The first 5 rows are patterns. Each new row is the sum of 2 different patterns, raised or lowered, with some noise. Before adding, each is slid sideways (what falls off one end comes back at the other) and multiplied by a number that may be negative. Names go in the order of the patterns.
Some rows, each with the names of its patterns after it:
[ 1.21  1.38 -0.12  0.32  1.13  0.69 -0.19  0.98 -1.63 -0.67  1.45  0.06
 -1.92  0.70  0.75  1.38  0.25  0.01 -0.04  0.74  1.81 -1.38  1.50 -1.15
  2.13  2.21  0.97 -1.15 -1.75]  (1)
[ 1.39  0.90  0.59 -1.71 -0.74  1.31  2.20  0.57  2.15 -1.53 -1.08  0.00
 -1.16 -0.31  0.83  0.12  0.64  0.21 -2.05 -2.25 -1.31  2.08 -2.25  1.69
 -2.01 -0.55  2.24 -1.38  0.79]  (2)
[-0.53  1.96 -0.21 -1.06  0.38 -0.55  0.39 -0.09  2.14 -1.06 -1.99  1.44
 -1.39 -1.12  0.59  1.23 -0.72  1.36 -0.31 -0.72  0.14 -1.72 -0.59 -1.95
 -0.28  0.24  0.20 -0.13 -0.62]  (0)
[ 1.21 -2.00  1.02  0.46 -1.81 -2.21  1.68  1.61  2.07  0.90 -0.59 -1.12
 -0.52  1.22 -1.20 -1.69 -1.80 -2.06 -2.06  2.05  2.16 -0.92 -1.17 -0.34
  1.89  1.20 -1.05 -1.25 -0.83]  (4)
[-0.77  1.79  2.21  2.12 -1.61 -0.08 -1.97  1.16  0.42 -1.79 -1.30 -1.31
  0.74  2.05  1.99  0.91  1.76  0.03  1.69 -1.44  1.22  0.86 -1.95 -0.12
  0.15 -0.82  1.99  0.01 -1.00]  (3)

New rows. What belongs after each?
[ 2.29  3.03  1.67 -0.29  0.75  1.88  0.97  1.86  0.51  1.30  2.03  2.01
  1.72  0.90  3.41 -0.06  1.71  1.82  3.76  1.42  0.83 -0.57 -0.13  2.36
  2.69  1.54  0.66  2.59  2.70]  (1) (4)
[-0.39  2.50  2.20 -1.20 -2.99 -0.72  1.19 -0.28  2.55  1.82 -1.26  0.54
  2.57  0.95  2.57  2.89 -1.75 -0.28  1.75  3.10  0.91 -1.64 -0.99  1.52
  2.08  1.59 -2.40  2.43  0.29]  (0) (4)
[-0.20 -0.08  0.14 -0.34 -0.76 -2.00 -1.93 -1.23  0.57 -2.88  0.22 -1.43
 -1.29  0.70 -1.73 -0.33 -1.04  0.21  0.45 -2.41 -0.58  0.47  0.12 -1.09
  0.69 -2.32 -1.26 -0.41 -1.50]  (2) (0)
[ 2.07  3.37 -1.91  4.71  0.98  3.67  0.59 -2.54  3.22  1.25 -0.48  0.31
  1.22  3.12  1.48  0.40 -2.40 -0.12 -0.02  2.45  0.51  1.48  2.64  2.30
  0.31  0.82  0.28  1.33  4.27]  (1) (2)
[ 0.38 -0.96  0.27  0.28 -0.48 -2.80  2.90  0.34  0.74 -0.44 -1.77  2.25
  0.23 -1.66 -1.42 -0.98  1.93 -0.83 -0.17 -1.25 -1.65 -3.01  2.21  1.82
  1.40  1.37 -0.15 -1.37 -0.44]  (2) (4)
[ 1.07  2.17 -1.08  2.03  0.58 -0.35  3.57  0.60  0.76  1.00  3.05  2.77
  1.35  1.33  1.90  2.20  1.34  3.64 -0.59 -0.55  0.17 -0.81 -0.20  3.23
  2.79  1.21  0.73 -0.46  0.82]  (2) (4)
[-0.14 -1.20 -0.21  0.46  0.58  0.90 -1.32  1.51 -1.28 -0.33  1.32  3.10
 -1.28 -2.29 -2.02  0.12  0.29  0.80 -0.10 -1.24  1.28  1.79  1.46  1.23
  2.83 -2.74 -1.51 -0.07  0.12]  (1) (4)
[-2.32 -3.21 -3.42 -3.39 -2.52 -4.30 -0.98 -2.70 -4.55 -3.86 -2.24 -1.65
 -1.73 -0.96 -3.85 -4.81 -2.21 -3.04 -4.26 -3.45 -3.09 -4.44 -3.15 -1.88
 -2.05 -3.21 -4.60 -3.38 -3.05]  (0) (4)
[-1.11 -1.08  0.81 -0.97 -2.07 -0.22 -1.19 -1.56 -2.68  0.23 -0.15 -0.35
  0.81 -1.07 -1.13 -0.02 -0.79 -2.20 -1.58 -0.41 -0.79  0.49 -0.87 -0.80
  0.60 -2.04  0.07 -2.30 -2.01]  (1) (0)
[ 0.32 -0.13 -0.22  2.24  2.65  0.61  1.68  0.65 -1.36 -1.88 -0.33  0.19
 -0.61 -1.53 -0.05  1.95  1.55  1.66 -1.24  2.69 -1.97  0.15  2.03  0.80
 -1.81 -1.59 -2.57  0.14  0.44]  (4) (3)
[-1.05  0.66 -1.76 -0.77  1.13  0.42  0.78 -0.53 -2.77 -2.89 -1.67  0.28
 -1.92  0.01 -1.01 -1.38  0.88 -0.28  0.25  0.62  0.72 -0.90 -1.58 -0.38
  0.94  0.33 -1.03  0.17 -0.67]  (2) (3)
[ 0.32  2.80 -1.39 -1.31  1.41  1.62  0.87  0.08 -2.20 -0.44  1.87 -0.67
 -0.44 -1.16 -2.67 -0.12  1.43  2.79  0.75  0.51  1.10  0.37  0.78  0.51
 -2.21 -2.57 -1.78 -2.59 -1.30]  (4) (3)
[3.56 3.40 2.06 4.69 2.90 2.74 4.04 2.34 2.48 3.85 4.74 2.02 4.67 2.32
 3.85 4.35 2.71 2.19 1.08 3.61 3.98 3.18 3.20 3.40 3.21 4.10 3.46 1.71
 2.96]  (1) (0)
[-0.06 -0.63 -2.36  1.48 -0.41 -1.82 -0.61 -0.29  0.15  2.00  1.20  0.24
  1.27 -0.87  0.81 -2.01  0.70  0.65 -1.26 -0.18 -0.25 -0.84  2.28 -0.11
 -1.25 -0.35  0.90  1.69  1.39]  (0) (3)
[-0.71 -2.54 -1.16 -0.91 -1.47 -2.34 -0.64 -2.34 -2.43 -2.22 -2.30  0.78
 -2.32  0.68 -2.35 -2.02 -0.48 -2.18 -0.63 -0.45 -2.39 -1.09 -1.75 -2.18
 -0.50 -0.65 -1.18 -1.94 -1.57]  (2) (0)
[-2.33 -2.78 -2.12 -1.69 -1.49 -1.28 -1.41 -0.67 -1.09  0.28 -2.32 -2.31
 -1.77 -0.66 -0.01 -1.06  1.77 -1.81 -3.36  0.39 -2.64 -2.15  0.76  1.51
 -0.90 -0.83 -0.04 -2.64  0.32]  (2) (0)
[ 0.10 -2.85 -1.99  1.21 -2.36  0.06 -0.17 -0.80 -1.05 -2.88 -1.81 -0.14
 -0.40 -0.95  0.81 -2.88 -2.13 -1.62 -2.42 -2.65 -0.30 -0.49 -1.47 -0.65
 -2.72 -3.60 -3.11  0.57 -3.98]  (2) (0)
[-1.32 -0.55  1.37 -0.12  1.00 -1.00 -0.92  1.51  0.93  0.62  0.17 -0.51
  0.85  0.27  1.58 -0.63 -0.82  1.05  0.27 -0.05  0.25  1.38  0.98  1.14
 -0.06 -0.74  0.54 -0.74  0.06]  (1) (0)
